All rows are made from the same 12 directions, up to rounding. Whole rows:
[[-1.53 -1.13 -1.02  3.59  2.50 -2.91 -0.16  3.07 -3.04  3.90  0.11  2.20
  -5.32  0.42 -0.52 -3.18 -0.08 -0.49]
 [-0.10  2.35 -0.88  2.89  0.42 -2.54 -1.53 -0.18  2.03  2.78 -0.19  2.12
  -1.61  0.94 -1.22  1.36  0.17  0.66]
 [-1.37  0.46 -0.69 -1.24 -0.53  4.35  0.92 -0.93 -2.72 -0.21  1.06 -0.64
  -0.45  0.83 -2.09  1.52  1.17  0.59]
 [ 0.35 -2.85 -0.50 -0.61 -0.40 -1.46 -0.03  1.70 -1.94 -1.38 -1.72  0.11
  -1.56  0.98  0.34  0.73 -0.57 -0.73]
 [-1.28  1.39 -0.84  0.02  0.37 -0.34 -1.43  0.59 -0.40  1.03  0.03  1.40
   0.52  0.11 -1.10  0.84  0.54 -1.42]
 [-3.02 -0.86  1.49  2.28  2.51  0.97  1.42  0.65 -0.65  0.78 -0.16 -0.99
  -1.14 -1.67 -0.73 -1.15  0.01 -0.52]
 [ 0.15 -1.96  0.04 -0.80  0.36  1.54  1.45  1.73 -4.13 -0.59  0.29 -2.29
  -1.44  0.90 -0.12  0.67 -1.57  0.12]
 [ 0.79 -0.64  0.07  1.48 -0.47  1.36 -1.21  0.22  1.00  0.03 -0.24 -0.99
  -1.31 -0.33 -1.31  1.71  0.05  0.80]
 [ 1.10  3.14 -0.13 -0.87 -1.54  0.71  0.65 -0.51 -0.95 -2.44  1.23  0.48
  -0.36  0.70 -1.41  1.01 -0.74  3.13]
 [-0.55  1.83  0.60 -1.04  0.51  0.05 -1.67  2.75  1.99  1.16  1.52 -0.06
  -0.23  1.17 -0.24 -2.11 -2.30 -2.25]
 [ 3.57 -0.50  2.01  1.28 -1.26 -0.34 -4.25  1.64  3.74  1.49  2.37 -1.39
  -2.74 -0.04 -1.02 -0.95 -2.58 -2.19]
 [-0.22 -1.01  1.70 -1.39 -1.81 -0.48  0.09  1.36 -0.48 -4.15  0.78  2.66
   1.54  0.54  1.76  0.47  0.94 -3.18]
 [-2.00  1.25  1.40  1.40  1.46 -0.07  2.12 -1.94 -0.31 -0.71 -1.01 -1.92
  -2.26 -0.94 -3.18  0.84 -1.58  2.99]
 [-0.06 -1.37 -0.73 -2.37 -1.78  1.00 -0.04 -0.36 -1.21 -2.01 -0.51  1.09
  -2.59  1.31 -1.56 -1.08  0.72  0.43]
 [ 0.40 -1.52  0.37  0.17 -0.61  1.37  0.24 -0.71 -1.25  0.01  0.94  0.13
  -1.00 -0.22 -0.04 -0.47  1.19 -0.49]
 [ 1.07  0.42  0.76  1.31  0.17  0.66 -1.12 -0.32  1.50  2.28  1.82 -0.72
  -1.75 -0.43 -0.69 -1.80 -0.52 -0.04]]

The start of a row, then its end:
[-0.02  0.41 -0.94  2.08  1.91 -0.06  0.12  3.24 -0.88  3.38  0.73 -0.90
  0.17  1.22  1.75  0.56]
[-1.27 -0.43]
[-0.96  2.58 -0.61  3.18  0.13  0.71 -0.30  0.50  3.91  0.89 -0.30  1.70
 -0.76  0.98 -0.58  1.49]
[1.07 2.35]
[-0.05 -0.50 -0.90 -1.81  0.05 -0.46  1.14 -0.82 -2.72 -1.38 -1.16 -0.61
 -0.89 -0.68 -0.97 -1.36]
[-0.35  2.04]
[-0.35  0.20 -0.76  1.06  0.05  0.63  1.86  1.53 -1.09 -1.07 -0.35  0.67
 -0.99  1.21  0.79  0.47]
[0.28 2.47]
[ 1.77  2.43 -2.79  2.12  1.19 -3.53 -1.95  2.26 -0.72  1.60 -1.36  0.58
  0.56 -1.44  0.21  0.40]
[-0.94  3.00]
[-1.64  1.06 -0.65  2.15  1.89  0.06 -1.93 -0.31  1.56  1.80 -1.66 -1.00
 -1.25 -2.72 -3.29 -0.29]
[-0.01  1.44]
[-0.58  0.63  0.51 -0.90 -0.56  0.88  2.30  0.28  1.41 -1.71  0.05  0.25
  0.50  2.17  1.44  0.08]
[-0.39  1.05]
[-1.09  0.50 -0.12 -0.43  0.62 -0.46  2.51 -0.42 -0.57  1.13  0.43  0.67
  0.74  2.15  1.87 -0.21]
[ 0.06 -0.29]
[ 0.81  2.27 -2.41 -1.06 -0.27  1.50 -1.71  1.60 -0.71 -0.14  0.10 -0.04
  1.01 -0.84 -0.89 -0.59]
[0.07 2.17]
[-0.46  0.97  0.97 -0.01 -1.37 -0.27 -1.14 -0.72  0.43 -0.68  1.61  2.94
 -0.35  0.50 -0.82  0.31]
[ 1.41 -2.28]
[ 0.48 -1.23 -0.21  0.41  0.29 -0.03 -0.13  0.29 -0.34  1.73  0.55 -0.11
 -2.34  0.31  0.02 -2.36]
[-0.08 -0.06]
[ 2.23 -0.81 -0.09  1.49 -0.21 -2.61 -1.11 -1.52  0.64  1.18 -0.87 -0.72
 -2.66 -0.75 -1.24 -0.09]
[-0.88  1.68]
[ 3.66  1.29  2.82 -0.13 -2.87 -0.05 -0.69 -3.12 -2.47 -1.89  3.67 -0.92
 -1.61 -0.01 -2.67  3.37]
[-1.58 -0.06]
[-1.98 -1.43  0.40  0.60  1.88  0.55  1.20  1.08 -0.17  0.01 -1.68 -2.10
 -2.25 -0.59 -1.22 -1.41]
[-1.40  1.11]
[-0.26  1.99 -3.99  1.88  0.46  0.23 -3.42 -1.00 -0.36  4.90 -0.61  2.09
  2.18 -0.55 -1.15  3.51]
[ 3.47 -0.53]
[-0.19 -0.69  4.04  1.63  0.90  0.05  1.43  0.21 -0.29 -2.11  1.68 -1.78
 -0.04 -2.47  0.39 -0.99]
[-1.57 -0.91]
[-3.08 -0.62  0.29  0.22  1.66  0.90  0.62  0.23 -0.98  1.35 -0.61 -0.65
 -1.59  0.35 -1.84 -0.08]
[-0.29 -1.31]
[ 0.09  1.08  0.30 -1.92 -1.41  1.88  0.61  0.33  0.66 -0.24  1.30 -0.48
 -1.22  3.96 -0.78  1.58]
[-1.62 -0.33]
[-0.32 -1.73 -0.46 -2.31 -0.19  1.78 -1.40  0.79  0.47 -0.70 -1.27 -1.85
  0.65 -0.39 -0.79 -0.08]
[-0.49 -1.35]
[ 1.00  0.88  0.59  2.10 -0.30  2.03  1.45  0.09  1.87  0.85  3.05  1.72
 -1.35 -0.34  2.25 -4.96]
[1.92 2.30]
[ 0.70  0.98 -1.64  3.34  2.23 -1.17 -3.89  4.37 -2.83  2.05  0.02 -0.45
  0.36 -3.99 -1.08  0.26]
[-0.60 -0.10]
[-0.83 -0.15  1.83 -0.69 -1.03  2.26 -1.50 -0.13  0.96 -3.88 -0.17 -0.55
  2.13 -2.36 -1.64  2.25]
[ 0.64 -1.63]
[-2.13  1.86 -0.03  0.39  3.16 -2.10 -1.59  1.36 -0.84  1.52 -0.62 -0.53
  4.86 -3.93  0.51 -0.39]
[-0.54 -2.79]
[-1.75 -0.76  0.62  0.05  0.93  0.65 -1.60  0.45  0.09  1.02  0.23  0.18
  0.98 -1.50 -0.61 -0.49]
[ 0.82 -3.47]
[ 0.87  0.80 -1.82 -2.24 -1.23  1.15 -0.25  1.27 -0.83 -1.08  0.39  1.03
  0.29  1.03  0.56 -1.53]
[0.42 1.23]
[ 1.27 -2.15 -0.38 -0.75 -1.81  0.50 -0.55  0.30  0.20 -1.28 -0.49  0.66
 -0.30  1.40  0.82  1.45]
[ 0.93 -0.84]
[-0.82  0.93  0.35  0.72 -0.34  1.39 -0.30 -0.50  1.35 -0.84  0.08  0.54
  0.23 -0.50 -1.01  0.90]
[0.98 0.49]
[-1.61  1.95  1.11 -0.77  0.26 -1.86  0.22 -6.11  5.86  3.39 -1.07 -0.69
 -3.14  2.00 -3.87 -0.90]
[-1.37  0.62]
[ 0.54 -0.87  1.04  1.54 -0.37  0.17  0.86  0.18 -0.25  0.22  1.41  0.79
 -1.62  0.71  0.90 -0.52]
[ 0.48 -0.24]
[-1.61 -0.26  1.26 -2.12  0.50  3.42  4.55 -1.84 -3.90 -0.70  2.55 -0.86
  2.46  0.13  2.16 -1.61]
[ 1.19 -0.59]
[ 0.75  1.11  1.37  1.28  1.18 -2.52  0.13 -2.31 -0.85  1.38  1.03 -0.68
  0.68 -2.66 -0.23 -1.02]
[-0.67  0.03]
[-2.33 -0.48  0.94 -1.25  2.32  0.43  2.55 -2.33  1.93  1.70 -0.94 -2.34
  2.77 -0.92  1.63 -2.34]
[-0.28 -0.74]
[-1.23 -3.89  1.17 -0.83  1.58 -0.34 -0.34  0.88  1.38  0.28 -3.38 -4.77
 -1.27  0.34 -1.39  1.77]
[-3.40 -2.01]
[ 0.40 -0.63  1.31 -3.45 -0.14  1.50  0.38 -3.05 -2.25  0.45  1.38 -3.25
  1.32 -0.75 -1.25 -0.15]
[-1.35 -2.03]
[-0.54  0.81  0.36 -0.63  0.50 -3.57 -1.62 -3.71 -2.72  3.06  0.87  1.24
 -1.25 -0.96 -3.01 -0.27]
[ 0.03 -3.03]
[-0.63 -1.62 -0.37 -2.12 -0.15 -1.05  1.21  0.00 -0.70 -1.37 -2.23 -0.86
 -0.34  1.72  0.02  1.07]
[-1.22 -0.12]
[-0.54 -0.07 -1.44 -0.32  0.44  2.66 -1.00  2.56  0.88 -0.05 -1.02 -1.43
  0.30  0.03 -0.44  0.21]
[-0.35  0.95]
[-2.01  1.89  0.88  1.03 -0.90 -1.90 -2.24  0.59  2.67 -2.53 -1.47  2.74
 -3.39  0.58 -4.39  1.70]
[-0.56 -0.08]
[-1.82  1.58  1.30 -1.70  1.89 -0.38  0.81  0.26  1.86  0.58  0.38 -1.42
  1.45 -0.83  0.40 -3.82]
[-2.12 -0.95]
[-0.36 -0.26 -2.27 -0.61  0.33 -1.17  0.57  0.25  1.33  1.97 -1.88  0.69
 -0.46  2.52  1.13 -0.39]
[0.14 0.95]
[-1.29 -0.18  0.32 -0.49  0.78  0.07 -0.84 -2.12  2.73  1.16 -2.27 -2.63
  0.33 -0.05 -2.41  2.58]
[-1.26 -0.54]
[-0.97 -1.35  1.61  1.37 -0.46 -0.34 -0.52  0.86 -0.63  0.34  2.00  3.08
 -0.36  0.63  1.21  0.02]
[ 1.93 -4.53]
[ 1.01 -1.48  0.91 -1.69 -1.08 -1.54 -0.41 -0.13  4.10 -2.11 -2.12 -1.07
  0.01  1.03  0.62  0.02]
[-1.75 -0.23]
[-2.96  2.32 -0.44 -0.02  1.15  1.31 -0.52  0.93 -0.21 -1.34 -1.10  0.18
  3.23 -1.61 -1.34  2.48]
[ 0.62 -0.36]
[-1.83  0.55 -1.39 -0.75  0.51  0.24  1.58  0.19 -2.48  0.77 -0.28  1.14
  0.15  1.94  0.14  0.95]
[ 0.69 -0.10]
[ 1.03 -1.78  0.54  1.24  1.30 -2.14  3.17  1.04 -0.04  1.10 -0.37 -1.17
  2.15  1.41  5.27  0.37]
[-1.06 -0.16]
[-0.17 -0.85  3.81  1.26 -0.51  1.67  1.19  0.92 -1.11 -3.48  2.29 -0.58
  0.25 -1.16  0.42  1.18]
[-0.46 -1.71]
[-1.36 -0.25  0.16 -0.35  0.99  0.64  0.43 -0.48 -0.16  0.64 -0.33 -0.73
  1.17 -0.72  0.02 -0.22]
[ 0.26 -0.90]
[ 0.84  1.23  0.51  1.87 -0.75  2.76 -3.11  2.77  0.27 -2.59  1.45  0.36
 -0.42 -3.50 -1.99 -0.48]
[0.73 1.02]
[ 1.12  0.79 -0.45 -0.84 -0.29  0.52 -2.69  2.78  1.51 -1.29 -1.16 -2.36
  1.51 -0.17 -1.02  2.87]
[-2.58 -0.13]
[-0.98  0.83  2.98  0.04  0.65 -1.11 -0.88 -3.79  3.30 -0.04 -0.81 -2.73
 -0.18 -1.89 -3.57  1.48]
[-2.15 -0.96]
[-2.64 -1.45  1.18  0.84  1.24  1.50  1.99  2.65  3.37 -1.17 -1.35 -0.38
  1.86  1.16  2.98  0.22]
[ 0.07 -1.30]
[ 1.23 -0.74 -1.75 -0.36  0.88  1.73 -1.06 -0.78 -1.51  2.34 -0.76 -3.64
 -1.27 -1.61 -2.16 -0.58]
[-0.92  2.38]
[-2.41 -1.36 -1.19 -0.13  1.62  3.77  0.40  1.28 -2.86  0.89 -1.03 -2.41
  0.89 -0.56 -1.12  2.16]
[ 0.53 -0.53]
[-1.79  0.40 -1.86  0.21  1.07 -0.85  1.61 -1.37  2.84  2.81 -2.21  0.83
  1.53  2.37  1.81  0.86]
[1.23 0.56]
